The rows are grouped in 3 ways, from coarse to fine. Each group lies inside one group of the grouping before and may be the whole of it. The rows also spread widely along 12 directions, which tell nothing about the answers.
Some rows, each with its group in each grouping after it:
[-11   3   5  -3   4   1   7  -7  -2   6   1  -2   6   1  -3  -3   3   8
   0   5  -8  -1  12  -6   3  -8  -8   5   2  -3 -15]  gipe renus j_236
[ 16  -3  -6   6  -9  11  -8 -17  -3  -8  -2  -4   5  -5  -5  -2  -6   5
   1 -18   4  -5 -13   6   2  16  -7  -7   1  -8   3]  Dif bega j_925
[ -5  -5  -8   7   6  -6   6   3  12   6   9  13   5   7   4  -7   6 -16
  -7   3   7  17  -8 -11 -12  -6   5  -7  -3   5  -1]  gipe renus j_42
[  4   5   6  16  -8   2  14   4   6  -1  22 -25 -15  -1   1 -16   5   0
   4   5 -23   0   9  11  -9   3  -7   6  -8  -5  -6]  gipe Mogem j_655
[ 13  -1   7  -2 -22   3  -5  -5  13  -3  15   3 -26 -12   8   3  -3 -18
  23  -6   7  -7 -21   7  -4  20   5  -7   3  -6  23]  gipe renus j_923
[ 17   3  -1   1  -7   1  -7  11  -6  -4  -8  13   9 -16 -15   9   2  -6
  -4 -18   3   7 -13  -8  -3   0  -5   0   5  -3   7]  gipe debo j_667
[ 1 -1  7 -4 -5  4  1  3  0  0 -5  9  4 -9 -6  6 -2 -6  7 -7 -6  0 -7 -3
 -6  5  8  7  5 -9  6]  gipe debo j_458
[ -8  -5   1  11   2  21  20 -37   3   0   2  -8   0   6   9 -11  -7   0
   8   7  -1   5  14  11   4  12  -2   4   5  -6  -5]  Dif zizat j_904
[  6   9   8 -19  10  -8  11  -5   0  -7 -26   0   5 -10 -13   0   7  12
 -19   5   1 -12  11  -6   2  -8   8  11   9  10 -10]  gipe Kazul j_10
[ -2   1   0   1  -2   1  -7   3   2  12  -5  17   8   1   7   7   0  -8
   9  -1  22  13  -9 -12   5   1   8 -12   0  10   3]  gipe Kazul j_214
[  2   0  -1  -7   8  -5   6 -11  -4 -13   6   0 -10  -5   1  -1   3   3
  -8   3   4  -7   1   5   7  -2 -10  -6   5   1 -10]  Dif vab j_487
[  6  11   0   2  -9   1 -11   4  -4   4  -3   2  13  -7  -4   8  -3   1
   3 -14   4   7  -8  -8   6  -3  -8 -10  -1   1   2]  gipe renus j_42
[ -5   9 -12 -13   1  -7 -25 -20   9  13   9  -1  -3   5  -6  -6   2  10
   4 -12   2 -13  -5 -17  -5 -13 -21 -11  -2  -5  -4]  gipe Kazul j_214
[ 15   3   3   4 -14  -3  -4   7   0  -3   2   1  -7  -8   2   7  -2 -10
   4  -6  15   3 -16   4   4  10   4 -12   1   7   6]  Dif vab j_487
[  9   2  -3  -1  -4  -4  -2  -5  18   3   1   3 -17   6   9  -5   2 -16
   3   6  17   1 -13  -2 -13   9  21 -12   1  12  15]  gipe debo j_458
[  8  -9  -9  20   4  12  10 -10   2  -5   4   3  -2  10  12  -6  -4 -11
  -1   3  14  16  -4   6   0  15   6 -11   3   4   2]  Dif vab j_487
[-11   1   9   6 -13  -2  -9  21   2  25   4  -2   2   7  -2   6  -5 -12
  16  -2 -10  10   1  -8 -13  -1  14   3  -3  -8   3]  Dif vab j_487
[ 12  -2  -8  10   4  -1   1   1   4   1  -3   0  -3   6  -2  -6   1  -9
 -11  -1   5   8   0  -2 -12   4   6  -4   5   3   3]  Dif vab j_487
[-16   8   5 -13   4   2   3 -15   1  -9   4 -12  15  -2  -3   1  -9  15
   1 -10 -27  -8  -4   4  -3  -3   2   0  -9 -14  -7]  gipe renus j_923
[ -1   7   5 -12  -7  -1   0  -8   4  13 -13  16   4 -14 -10   8   1 -10
   5  -5   5   5   3 -15  -2  -9  -2  10  12   1   8]  gipe Kazul j_214
[  1   0   5 -12  15 -12  14   9 -11 -27  11   8  -8 -15   3   8   5  -3
 -15   1   2   0 -12  12   8  -2   2  -8   0   5  -8]  Dif zizat j_904
[ 17   2   2   9   0  -3  12  18  -2  -9   8   9 -16 -14  -2  -1  12 -13
  -7   4   7  10   0   1   1   1  -5   2   5   7   1]  gipe Kazul j_10
[-10  10  -7  -7  10   1  -2 -21   3   4   1   5   5   3   2   4  -3   0
  -1  -5  -4   8   4  -8  -3 -13  -8  -7   3   1   4]  gipe Mogem j_655
[ 7 -2 -3  2  6 -3  0  0  4  3 -2  4 -5  2 -3 -6  7 -3 -6  0 -1 -1  4 -7
 -9 -2 -1  1  7 -1  0]  gipe Mogem j_655
[  0  10   0 -14  12 -13  -7   7   1   5  -1   3 -12   0  -7   2   9   0
  -9   4  -4  -7   9 -11 -10 -16  -1   0   7   4  -1]  gipe debo j_458
[  6   1   2  -6  -1   0   1  -5   2 -10  -3   7   2  -7   3   5  -2  -4
   0  -5   7   0 -12   0   3   6   5  -7   3   1   5]  gipe renus j_42
[  4   7   0  -1 -15   0   4 -18  15   9  -3  -3   4  -7  -6  -9   1  -3
   3  -5   7   2  -6  -7  -4  -2  -4   2  -1   6   2]  gipe Kazul j_214
[-11   5   5   3 -10  -1  -1  -5   9  20   7  -5   1   4   4  -8   4   1
  13   7   5   3   3  -9   1  -5  -3  -2  -8   5 -11]  gipe Kazul j_214
[ 20  -3 -12   5  13   6  -4  -7   1 -14 -10   6   3   6   2  -3   0   0
 -15  -8  10   1  -7  -1  -4  11   6 -12   7   2   7]  gipe renus j_42

New rows, each followed by its group in each grouping:
[  9  10   3   8   4 -10   1  31   3  -3  25  -7 -30  -3   4  -3   7 -14
   1   6 -12   5   2   6 -14  -1   4  -3  -4   2   7]  gipe Kazul j_214
[ 17   1   4   4  -3   6   2  -2  -9 -14   6  -7 -14 -11  -1   0   1   2
  -1  -7   0  -8  -2  13   7  12  -9  -4   5  -4   0]  Dif zizat j_904
[ 8 -8  9  6 -6  2 10 11  0 -5  2 -1 -3 -8 -6 -7  8 -1  1  1 -7 -6 -4  3
 -4 10  5 11  1 -7 -8]  gipe debo j_458
[ -3   4  -7  -7   8   6 -15 -22  -7  -8   1  -9   7   8   2   2 -11  19
   1 -13  -5 -12  -5   3   7   5  -8 -15  -1 -11  -8]  Dif vab j_487
[  1  -8  -5  16   2  12   6 -11   5   5   4   3   3   8   8 -12   2  -1
   6   4  10   7  -1  -2   2  12   0  -4  -2   0  -8]  gipe Kazul j_214
[ 10 -11   3   6  -2   7  -5  11  -4  -3  -7   5   9   2  -1  -2   1   5
   4  -7   3  -6 -14  -1  -1  18  14  -2  -1  -8  -6]  gipe debo j_458
[ 14  -6 -11  18   4  17  11 -26   3  -8   1  -4  -1   5   2 -14  -3  -3
  -8  -4   5   7   4   8  -3  14  -7  -3   7  -3   2]  Dif zizat j_904
[ -8   4   2   0  -5  -3   5  -7   7   1  11 -12   4   1  -1  -6  -3  -2
  -1  -4  -9   4  -7   4  -8  -1   4  -3  -9  -1  -4]  Dif zizat j_904
[ 23  -2  -6   9  -2   8  -4 -12  -4   3 -12   4  -8  -2  -3  -3   4  -3
  -4  -2  20   0   7  -2   5   9  -9  -4  15   6   3]  Dif bega j_925
[ -5  -1 -12   5   3  -1  -8 -15  12  15   2   1  -1  19   5  -8  -3  -8
   0   1  11   7  -2  -9 -11   0   5 -13   1   4   2]  Dif vab j_487
[ 12  14   4   5  -7  -7   5   9   8   6  -7 -12   0   0  -1  -4   6  -3
  -8   4   3   7   2  -2  -6  -4  10  -5  -3  18   2]  gipe Mogem j_655
[  5  -1   3   5 -14   4 -12  -1  -1  14  -6  -2   2   4   1   3  -4   0
  12  -6  12  -2  -4  -5   4   9   1  -7   3  -1  -1]  Dif vab j_487
[  0   3   9  -4 -11  -3  -4   4   0  16  -9  -3   5  -5 -12   2   0  -2
   3  -5  -4  -3   4  -7  -6  -3   4   8   5  -3  -1]  Dif zizat j_904
[-7  4  2 -6 14 -1 14 -3  3  0 -5 12  0 -2  1  3  1 -9 -5  7 -2 11  8 -4
 -7 -6 12  5  6  4  3]  gipe Kazul j_214
[  5   6  -2  -6  12  -8  -2   9   6  -5   0  -2 -11   4  -2  -4   5  -1
  -9   3  -7  -5   0  -2 -14  -1  15  -2   0   2   3]  gipe Kazul j_10
[ -5  -7  -3 -13  10  -1   0 -15   3  -9  -6   6  12   0  -8  -6   3  12
  -7  -7  -2 -12 -11  -6  -4   2   2   0   0  -8 -12]  gipe debo j_667
[  1   5   1  -7  -7 -10   8 -12  13   0  -6  -5  12  -4  -5 -11   7   7
 -10   1  12  -4 -12  -5   1  -4   4  -4  -9  15 -13]  gipe Kazul j_214
[ 2 -1  2 -6  0 -4  7 -1  1 -9  2  2 -4 -8 -6  3 -3 -9 -5 -5 -9  0 -5  3
 -9  1  5  5  6 -7  4]  Dif vab j_487
[-1  1  3 -9  3 -9 -6  2  1  3  0 -5 -5  2 -5 -1  2  2 -3  0 -6 -9  0 -1
 -8 -2  8  0  1 -2 -4]  Dif bega j_925
[-12  13  -5 -17  17  -9   5  -8   2 -22  18   5  -3  -6   3   8  -5  -5
  -9  -6 -14   6 -16   5  -9 -11   4 -13  -7   0   6]  gipe debo j_458
[  6  11   6  -1  -7   0   2  -6  -5   4  -7   3   5 -12  -3   7   4   3
   2  -3   9   4   4  -5  14  -7 -14  -3   5   9  -4]  gipe Mogem j_655
[ 13  19  -7  -4   3  -5   4 -12   7   8 -18   6   2  -6 -11  -2   7  -5
 -18   1  13  11  14 -15  -4 -18  -7   1  11  19   6]  gipe Kazul j_10
[  6 -10   2  -1  11   6  15 -11  -6 -17  -7   1   2  -4  -1  -4   0   4
 -12   0  -1  -5   1  10   2  12   6   5   7  -6  -8]  Dif zizat j_904
[  1   2   7   2  23  12   9   5 -12 -24  -5 -21   9   8   5  -5  -8  26
  -8   0 -25 -11   6  19   2  17  22   0  -8 -10 -15]  gipe Kazul j_214
[  1  10   5  -9   2 -11  -4  12   8   9   5  -2 -21   0   1  -1   6  -7
   3   8  -1  -5   5  -5 -10  -6  10  -1   2   6   5]  gipe Kazul j_214
[  3  -4 -13   3  15   6  10 -33   7 -10   5  -8  -3  10   2 -23   9  15
 -14   7   7  -9   6   1   1   2 -15  -7   0   3 -19]  gipe debo j_667
[-12   6   4 -21  13  -2   3 -21  -2   8 -16   3   5  -2 -12   0   6  14
  -5   6  -6 -11  23 -14   1 -17 -10  12  13  -2 -15]  gipe debo j_667
[ 41   2  -8  13  10   8 -15  26 -19 -26  -8  10  -2  -8  -2  12   0  -1
 -15 -20   8   3 -13   4   4  17   0 -17  10  -2  14]  gipe renus j_42
[  0   2   0  -1   5  -8  14  -7   3   8  -8  -4   4  -1 -12 -11  11   1
 -18  10   0   3  17  -7  -6 -14  -4  11   6   9 -16]  Dif bega j_925
[-11  -2   5   1   0  10 -12   4  -1   2   6  -9   9   9   0   2 -12   7
  17 -15 -32  -7  -8   3 -15  12  15   2  -8 -27   4]  gipe Mogem j_655
[-10   0  11 -13  -9  -6   3  -3   9   4 -10  -7  23  -4 -13  -4  -2   9
  -1  -8 -17 -10  -8  -7  -9  -2  13  11  -6 -10  -9]  gipe renus j_42
[ -7  -4  -1   0  -1  -2  -6   1   8  20   8   4  -7   6  -7  -8   8  -4
   8   3  -6  -3   7 -14 -15  -7  -6   7   3  -9  -5]  gipe debo j_667
[-29  -6   0  -7   7  -9  -5   2   4  12  14   7   4  15   9   3  -4  -6
  10   4  -3   5 -10  -7  -8  -5  13  -9  -8  -7  -8]  Dif vab j_487
[ 1  2  2  1 -2  2 12 -9  6 -5 -4 -1 12 -4 -2 -4  0 -1 -6 -2 -2  5 -4 -1
 -1  1  3  1 -1  2 -3]  gipe renus j_42
[ -6  13   3  -5  -4  -2  -9  -3   1   5   6  -5   6  -1   2   3  -4   7
   8  -6  -1   0  -8  -3   4  -4  -2 -11 -10   3  -4]  gipe Kazul j_214
[-14   7   8  -3  -3  -4 -11  17   4  10  21  -4 -13   5   9   6  -4  -7
  21   1 -14   1  -3  -1  -8  -1   9  -8  -7  -9   5]  gipe renus j_42
[ -2  -1  -4  -2  13  14   9 -25   3  -1 -16   7  10   4  -4  -5  -4   4
  -4  -2  -5   2  11  -5  -6   3   5   9  10  -8   1]  gipe Kazul j_10
[ 11  -9  -5  24   1   5   9   9   9 -12  29 -11 -19  12  18 -17   4 -11
   3   7   1   6 -15  14  -8  22   9 -16 -12   1  -1]  gipe renus j_236
[ 2  3  2  2  0  4  2 -1 -1 -3  5 -3  1 -2  1 -1 -1  1  1 -3 -5  1 -2  1
 -1  3 -1 -3 -1 -3 -2]  gipe renus j_236
[-21   6  -6 -17  15  -7 -10 -16   4 -13  26  -5  -6  11  17   1  -5  10
   6  -2  -4 -11 -20   4   2  -1   1 -28 -15  -3  -7]  gipe renus j_236
[ 11  -4   2   8  -3  12   3  -6  -2  -1 -12   0  10  -1  -5  -4  -1   5
   0  -6  -1  -2   4  -2   1  11   1   5   7  -7  -2]  gipe renus j_42
[  0   5  -1  -4  -4  -1 -13  -1  -4   5   3   8  -4  -3   1  12  -5  -7
   9  -9   8   4  -7  -5   3  -1  -5 -12   5  -2   7]  Dif vab j_487
[ -3  12  -5  -6   0   4   3 -24  11   6   1   5  -6  -4  -1   0  -4 -10
   4  -3  -2   8   6  -6  -9  -8  -6   2   7   0  14]  gipe Kazul j_214
[-10  17  -1  -2   0   7   3 -22  -2   2  -5 -20  19   0 -12   0 -14  11
  -6 -13 -27   5  14   1  -6 -11 -10   6  -1 -10  -4]  Dif vab j_487
[ 17   6  -3   7  -4   5  12 -16   4   6  -8   1  -9 -10 -11  -6   5 -12
 -11   0   6   9  18  -3  -5  -6 -15  10  18   7   8]  Dif zizat j_904
[  4  -5   6   7 -11   5  -3  11   3   5   4   2  -2  -3  -3   1  -2  -9
  14  -9 -14   1  -7  -1 -13  12  10   8   1 -16  10]  gipe Mogem j_655
[ 15   1   3  15   2  -1  19  12   4   3   1   5 -20  -2   8  -4  12 -20
  -4  17  12  17  12   2  -4   2   7   1  10  17   6]  gipe Mogem j_655
[  2  -2   2   5  -6   6  -4   2  -1   7  -7   8  12   1   1   8  -7 -10
   5  -9   8  12 -12  -2  -3   9  16  -7   1   0   9]  Dif zizat j_904
[-25  -3   0  -4   6  -4   3 -13  10  16  23  -8 -12  11  -1 -13   1  -4
   8   6 -21  -4  11  -4 -18 -10  -7   8  -2 -16  -8]  Dif zizat j_904
[ -4 -21  -3   7  -6   6 -13  -1   6  11  13   6  -3  11   2 -13   5   3
  20  -4   3 -14 -15  -8  -7  18   0  -2  -4 -20 -11]  gipe debo j_667
[ 24  -9   1   6  -6   0  11  -5   6 -10 -16  -9   5  -5 -12 -15   6   3
 -19  -5   6  -9  -7   5  -7  16  11   7   4   3  -6]  Dif zizat j_904
[ 18   5  -6  -1  18   7  -1  -1  -9 -17 -13   6   2  -4  -4   4  -1   6
 -15  -9  -1   0   4   1   0   4   1  -3  10  -1   5]  gipe Kazul j_214
[  1   4  -4  -2   3   1  -6 -10   3  -6   1 -12   3   7   0  -2  -8   5
  -4  -8  -7  -3 -10   7  -9   7  12 -10  -6  -2   2]  Dif bega j_925
[  1  -1  -1   7  12   4  17  -5  -6 -21   6  -4   0   1  11   0  -3   0
 -10   6   3   9  -3  15   8   8   7 -12  -3   5  -9]  Dif vab j_487
